The rows of a group lie close to one hidden flat surface of 13 dimensions, which may be shifted away from zero. Surfaces can cross.
In the rows, 128 means zero.
Some rows, each with its group after it:
[125 146 138 173 101 121 135 124 167  87 110 128 167 128 142 108 165 138] -> M
[144  87 113 133 120 125 149 101 147 139 104 154 206 142  75  96 157 121] -> J
[ 83 125 129 144 142  59 124 140  97 114 135 117 100 157 131 166 120  90] -> A
[165  99  85 114 110 133 112  90 161  84 174 115 135  92  76 139 168 146] -> M
[122 109 130 170 116 129 124 108 157  90 148 128 127 131 137 138 152 130] -> M
[141 100  73 115 178 154 127 109 135 175 169 100 121 120  92 102 132 125] -> P
[122 133 137 167 150 173 158 167 142 175 139  93 158 134 139 144 111  85] -> P
[127 133 100 136 135 172 128 144  82  88 111 136 161 146 120 138 117  96] -> T
[109 148 147 123 150  95 137  92 121 109 141 161 119 140 112 116 147 153] -> M
[ 99 147 142 146 129  72 163 108 189 151 115 151 168 121 150 121 161 178] -> P
[161 119  97 146  85 126 185 155  91 136 110 115 165 119 112 133 222 170] -> P
[139 101 102 120 139 122 174 149 165 157 156  97 133 121 156 158 113  84] -> A
[103  99 124 153 201 103  63 117 101  88  83  97 113  96 179  69  11 173] -> U
[106 142 113 132 117 162  69 112 135 183 108  90  58  87 154 158 128 114] -> T
[124 160 130  68 138 102 143  90 161 148 112 128 151 109 136 123  93 138] -> P
[160 141 139 135 120 129 103 141 124 136 133 133 132 129 127 109 144 124] -> A
[128 120 119 136 112 154  86 149 154  96 102  94 134 113 122 130 126 120] -> M
[ 73  77  82 102 114 163 112  74 134  99  77 153  85 129 111 148 142  97] -> M
[128 148 188 152 153 133 130 111 137 140 161 134 144 137 124 100 124 168] -> P
[118 177 139  76 132 131 140 149 140  96 129  88 197 143 146 161 171 104] -> J
[139 118 108 125 105 180  96 106  87 151 121 142 123 138 182 165  89  67] -> T
[135 131 146 167 109 139 116 174 134 108 127 130 127 126 115 133 116 139] -> U
[160 121 144  82 102 153  60 137 122 104 183 154 148 150 134 124  66 157] -> T
[166 126 120 134 117 121 136 117 126 148 129 149 171 133 138 117 143 118] -> J
[116 118 131 103 130 102  58  98  99 118 189  96  86 147 103 118 129 158] -> P
[114  87 113 196  92 140  80 117 135  61 170  88 107 135 113 119 138 165] -> U
[117 110  63 151 153  95 125 125 199 137 111 180 172 133 191 117 181 122] -> A
[110 119 166 119 165 117  99 147 173 148 128 181 144 129 154 151 133 141] -> T
[146 132 101 160 194 159 155 175 143 103 137 115 105  81  73 120 169 154] -> U
[120 151 100  91 153 137 124 133 108 132 101 100 143 120 119 122 125 108] -> A
[111 133 159  89 168 129 127 138 133 106 175  83 153 121 110 150 105 151] -> A
[153 139 149  96  81  91 154 138 167 128 143  97 118 134 173 112  97 131] -> M
[110 135 144 142 170 101 102 116 120 127 139 130 139 132 177 116 138 153] -> P
[134 100 133 117  91  99  97 122 110  85 120  97 111 140 104 117  85 122] -> T
[106  96  63 130 143 111 129 197 129 178  97  98 126 150 114  91  84 109] -> U
[158 116 122 172  87 138 157  90  97 161 154 149 177 142 139 105  95 158] -> U
[141  85  32  89 185 116 124 109 101 122 140 149 126 121 110  96 160 142] -> M
[143 132  95  73 133 133 136 120  54 167 124 119 133 141 103 135 103  89] -> A
[105 121 120 142 149 120 140 155 161 132 127  94  92 105  73 130 134 128] -> T
[140  95 147 136  76 124 133  76   9  86  70  91 154 154  80 107 147 110] -> T
[150 132 157  95 147 137 155 128 186 130  91 171 118 102  86  43  67 202] -> P
[163 167 168  82 107 115 128 135 164  89 109 106 111 100  98 102 106 151] -> A
[165 145 118 118 167  77  73 107  93 135 151 137 210 120 131 134 145 139] -> M
[144 156 110 143 183  81 149 109 157 108 124 171 135 111 118 102 207 154] -> M
[108 129 149 138  85 183 144  84  65 124 114 127 153 155  96 140  79  96] -> M
[104 137 126 103 193 172 131 133 140 115 139  97 151 140 150 109 113 113] -> A
[105 127  98 101 168 106 146 137 112 179  83 166 106  99 142 124  99 162] -> J
[ 83 125  95 144 154 110 112 141 140 105 144  96 141 119 161 117 157 199] -> U
[101 166 138 178 139 144 142 104 164 147 179 133 130 128 118 141 161 147] -> U
[171 146 123 140 181 174 131 161 153 139 128 146 192  99 150 140 144 106] -> P
[130 193 148 109 107  56 136 104 122 127 174 131 185 163 158 127  94 139] -> J
[138 108 133 111 128 125  77 126 156 126 139 133 173 104 136 164 151 151] -> M
[102 147 139 149 198 102 184  43  50 146 106 110 111 128 159  81 132 129] -> P
[147 151 134 130 128  95 142 118 124  84 108 107 159 108 147 119 136 145] -> M
[133 147 120 126 128 144 105 122 136 155  88 183 176 122 129 131 143 127] -> T
[136 135  75 168 111 112 121 131  94 135 157 128  86 153 151  68 111 172] -> J
[137  97 106 140 161 145 183 155  86 126 138  91  95 118  95 112 154 147] -> T
[121 104 118 224  89 128 121 120 133  99 120 137 174 143 105 121 178 136] -> U
[100 114 176 144 161  62 116 119 122 121  68 160 112 121 228 130  98 129] -> J
[147 116 134 129 125 130 128 105 115 144 142 126 129 130  99 134 120  91] -> U
[144 149 123 145 128 144  79 155 145 117 150 103 133 116 100 115 165 163] -> J
[107 184 199 139 141 105 143 113 127 103 144 132 133 122 145 138 153 182] -> U
[102 100 107  73  84 164  54 124 110 127 113 116  99 139 103 127  94 149] -> J
[120 145 133 156 112 158 157 146  75 188 149  94  75 141 133 136 112 111] -> A
[105 100  95 137 161 129 111 131 101 136 150 125 114 153 165 133 121 101] -> A
[127 157 139 140  88 117 113 174 134  86 115 132 107 132 116 169 153 121] -> P
[127 143 139 127 170 158 144 119 168 129 153 107 111 106  91 101  91 132] -> P
[106  94 128 101 155 139 135 153 141  87 101 137 161 149 168 106 186 150] -> J
[ 91  83  29 183  70 124 123 129 184 149  90 161  81 175 113  63 133  96] -> U
[148 105 143 177 145 132 120 183  86 122 159  77  90 105 114 165 150 119] -> A
[123 134 134 139 114 140  63  78 123 112 140 140 198 165 103 159 127  28] -> A
[112 124 136 132 137 133 149 127 107 143 176 112 124 118 117 152 130 166] -> A
[136 158 142  84 114 121 131 123 116 160 126 123 121 166 133 105  87  93] -> A
[ 87 154  64 119 135  82 112 112 119  99 107 113 171 132 193 173 128  88] -> J
[162  96 119 114 113 131 123 125 134 146 143 107 100 100 126 142 105 125] -> T
[143  56  95 114 136 133 125 120 166 163 106 145 143  93 123 185 121  57] -> T
[126 151 153 110 141 114 123 171 125 125  98 132 152 118 121 160 154 126] -> U
[ 91 137 186 176 124 102 143 141 100 168 147  92 137 143 147 161 140 122] -> T
[130 115  66 122 146 143 126 128 140  81 111 108 115  99 115 131 149 110] -> J
[121 156 130  77  88 123 128 103 148 120  95 156  86 126 134 141 155 120] -> U
[141 135 120 133 113 138 149 145 106 163 139 114 171 133  91 110  91 145] -> U
[139 132 146 152 136 114 136 148 173 184 165 165  91 136 144 102 129 160] -> T
[137 110 140  97 114 133  72 110 156 101 133 140 138 115  85 122 120 162] -> J
[155  82 141 116  79 126 130 131 193 142  96 195 113 136 141  78  50 147] -> P
[207 163 213 123 119  92 116 120 122 140 150 162 149 111 147 114 113 163] -> M
[118 123 157 129 122 129 110 119  97 129 117 126 128 143 131 128 127 140] -> T
[199 106 111  84  94 155  89  99 118 137 141 150 172 121  94 115 106 136] -> M
[ 96 128 145 109 169 142  99 150 159 103 112 127  74  89 122 157 130 149] -> J
[128 151 118 116 112 142 132 114 105 101 113  93 120 111 117 175 131  79] -> P
[108  78 126 159 136 149 176 127 120  68  68 113 143 162 155  88 183 105] -> J

New rows, each followed by its group:
[169  95 121 123 138 140 113 172 145 180 126 154 137 120 172 123 123 124] -> M
[161  96 140 194 131 148  88 133 145  74 128 126 110 125 163  99 178 126] -> J
[128 131 129  95 146 132 158 113  81 164  68 128 125 127 137 100  61  96] -> P
[151 177  68  93  98 156 202  94  83 104 131 167 125 140 150 133 137 132] -> J
[ 91 129 137  98 125 138 127 119 109 124  94 136 144 141 127 116 115 154] -> M
[128 156 121 146  97 145 157 128 180 173 122 128 134 107 147 126 156 159] -> A
[133 146 145 155 152 115 111  94 149 116 116 168 163 112 163 137 146 127] -> P
[145  51 126 161 112  79 131 113 131 125 107 147 168 131 153 153 133  80] -> T
[124 137 106 144 175 111  68 127 136 132 119 179 154 122 114 117 175 155] -> P
[169 117 146  97 146 109 190  87  52 113 122 153 110 114 158 114  93 151] -> M
[110 146 109 151 146 140 123  94 146  96 123 125 119  95 120 114 145 170] -> U
[166 100  87  99  52 127 179  81 104 181 174 153 122 171 144 139 161  92] -> U
[150 136 168  95 194  92 143 170 110 158 141 134 121 128 121 126 125 125] -> U
[184 146 164 119 122 124 150 137 131  99 185 114  91 144 148  94 119 137] -> J
[126 138 179  58 109 125 128 132 139  81 188 145 163 189 152  93 144 206] -> J
[ 96 111  69 121 103 134 166 129  91 121 152  64 112 130 161 158 154 152] -> U
[116 147 142  94 122 133 105 116 122 158 133 128 140 162 183 105  90 102] -> A
[166 145  74 120 123 153 144 125 112  96 161 157  89 116 169 132 147 140] -> J
[100 181 164 177 151 132 141 118 137 206 151 119 185 146  74 153 107  75] -> U
[135 104  81 158 170 186 116 158 138 108 152 124 104 101 119 143 154 133] -> T
[148 107 136 191 143 137 242 158 113 150 198  88 145 112 179 189 130 119] -> M
[ 96 174 117 142 104 130 108 140  93 154 124 142  92 138 130 114 109 188] -> J
[133  89 119 176 144 146  92 162 100 123 162 108 127 145 168 141 151 110] -> P
[ 91  92 131 200 115  87 107 160 107 111  92 109 146 161 148 104 112 116] -> U
[143 143 121 143 131 138  91 151 183 147 101 190 176 106 115 112 139 165] -> U
[153 147 145 121 123 107 152 142 162 132 132 169 148 121 126 121  88 143] -> T
[101 137 203 137 138 142 103  50 113  84 103  59 146  98 141 124  94 131] -> P
[123 119 108 141 105 110 123  92 147 149 146 154 107 143 118 134 121  94] -> P
[144 126 120 124 129  88 155  78 132 117 125 193 145 124 135 128 109 137] -> J
[129 109 145 153 118 146 125  93 138 156 204  62 176 133 151 167 156 109] -> P
[113 144 106 152 193 158 150 156 162 130 145 116  99 118 129 129 116  92] -> P
[102 143 104 101 122 124 114 152  81 111 122 126 100 157 223 106 124 173] -> J
[ 91 127 127 113 156  68 138 130  81 160 106 147 190 112 177 169 154 191] -> A
[115 116  45 157  96 156  97 139 186 118 150 127 166 112 104 124 214 207] -> U
[101 114 148 154  98 172  74 100 199 156 176  61 188 114  63 158 135 112] -> P
[121 119 102 136 131 159 153 115  85  89  88  96 164 105 122 146 123 121] -> M
[161 149 161  64 112 162 175 112 133 134 144  88 135 128 102 123  64  96] -> A
[154 111  73 144 179 158 141 139 132 146 178  97 146  99  44  91 146 176] -> U
[209 134 152 102 108 138  64 171 167 147 132 118 145 116 157  97 134 128] -> A
[138 157 119 103 133 121 140 101  79 103  68 127 113 118 111  94 103 111] -> M
[114 144 128 155 128 112 144 131 118 142 121  98 114 138  90  88 111 134] -> J
[ 93 151 120 125 191 116 115  95 211 137 134 134 149  97 137 121 124 136] -> P
[142 159 139 148 155 202 177 113  48 111  94 139  65 102 168 115 127 151] -> T
[146 111 153 111 112 161 142  86 132  87 113 149 127  83  91 163 148 156] -> M
[127 120 141 107 132 101  92 181 137 119 108 118 146 131  76 137 178 116] -> U
[130 139 134 130 111 136  93 157 135 130 108 139 163 111 143 156 101 131] -> U
[172 170 135 170 144 113 157 146 132  77 185 108 101 135 156  76 155 158] -> J
[120 185 100 149 155 148 159 145 135 138  64 160 130  97 160 129 128 109] -> T
[145 139 132 190  90 158 129 167 136 161 125  85  86 102 133 155 153 105] -> A
[127  98  80  87  84 112 100 136 133 211 110 137 153 162 144 139  89  63] -> U
[119 109 116 186 123 145 101 119 127 121 114 155 127 138 165 153 134  73] -> T
[160  95 115 163 152 144 165 161 114 150 186 124 128 136 123 161 172  85] -> U
[ 65 111 156  61  88 152  92  97 118 145  90 149 196 140 129 180 111 155] -> M
[182 111 123 114 186 126 115 132 141 106  84 159 123  84  85 123 184  89] -> U
[109 122 147  91 173 191  51 169 142 129 198 128 120 125 144 163 116 174] -> T
[145 153 115  85 140 120 158 124  88 121 103 108 116 123  90 119 109 100] -> A
[133 103 197  91 136 139 180 106 104 187 150 110  61 112  95 147 107 138] -> T
[122 149 138  75  75  87  46 157 145 181 136 109 159 113 128 158 134 200] -> A
[132 157 145 120 128 110 166 143 103 146 123 112 119 113 161 129  85 148] -> T
[114 161 129 101  20 131 115 115 137 158  94 135 173 155  83 149 124 115] -> U
[131 123 163 141 135 116 123 109 114 112 146 138 135 122 139 151 124 139] -> M
[117 142 156 151 123  82 118 151 158  59 106 134 182 137  96 129  99 132] -> T
[141 158 128 133 135 173  88 152 177 151 108 162 117  92 104 104  21 148] -> U
[127 145 131 156 111 136 127 165 128 148  86 150 185 120 152 161 112 119] -> U
[119 190 110 145 171  89  95 157 162 120 158 105 119  84  97 143 139 172] -> J
[ 78 134 198 144 146 161 112 117  68 151 137 165 111 191 161 123 145 130] -> T
[157 169 200 149 101  85  41 122  67  90 119 159  68 177 134  70 114 130] -> A
[ 54 136 196 110 124 134 129 131 162  77  54 119 103  88 144 177 142 162] -> M
[104 147 146 104 175 105 145 101  80 113  93  72 103 111 102 130  99  89] -> U
[133 103  89 141 173 128 128 154 136 142 183  84 135  93 120 182 154 110] -> M
[167 194 134 168 145  98 157 131 125  96 147 107 112 103 160 130 142 106] -> J
[117  97 157 163 158 116 118 177 127 120 203 101 147 141 186 132 112 188] -> M
[ 84 144 122  88 138 102 142 135 130 158 124 148 147 144 120 136 109 150] -> J
[139 107  98 140 137 130 157 149 130 126 100 119 138 109 133 122 160 146] -> P
[141 114 183 136 150 119 160 161 125 105 159 120  89 175 232  89 141 123] -> J
[152 134 143  98 112 215  91 101 194 145 179 102 192 126 109 132 121 119] -> A
[160  99 120 167 114 117 136 131  89 139 150 102 113 123 168 118 128 149] -> T
[147  74  73  97 140 123  90 135 135 226  83 139 149  90  96 134  98 101] -> J
[119 114 115 135 122 133 109 105 131 125 120 124 118 123  92 118 130 121] -> P
[118 111 111 136 110 126 112 118 144 135 151 127 124 118 148 144 141 159] -> A
[118 126  99 146 135 118 196 121 115  89 159  85 181 119 130 143 147 162] -> M
[125 137 116 147 119  81 118 101 123 101 125 125 143 141 155 115 110 122] -> J
[125 136 110 108 116 106  96 191 149 208 148  97 101 153 174 117 113 118] -> A
[130 135  91 119 166 104 147  74 129 127 110 170  85 116 138  99 119 115] -> P
[134 104 105 131 122 150  74 142 139 121 136 108 121 114 137 176 108  82] -> U
[161 170 137 151 120 179 122 131 112 111 105 175  96  92  85  87 169 229] -> J
[147 126 192 154 100 135  69 128 127  96 134 130 158 118 120 158  98 126] -> U
[139 105  89 148 116 157 122 113  96 106 105  86 148 101 115 156 108  92] -> U
[117  90  31 133 132 153 168 170 126 129 131  62 133 140 148  99 110 114] -> M
[154 145 141 135 160 174 144 124  97 110 137 121 108  72 166 153  59 138] -> U
[159 121 163 188  98 148 141 149 117 110 112 169 106 132 158 135  74 100] -> U
[133 104 103 157 206  97 184 148 157 143 109 158  86  87 145 115 136 125] -> J
[117  93 107 209  80 137 148 142 126  89 152 102  99 156  83 113 164 128] -> U
[141 145  86  96 100 111 177 115 162 135  97 123 114 106  93 122 136 110] -> A
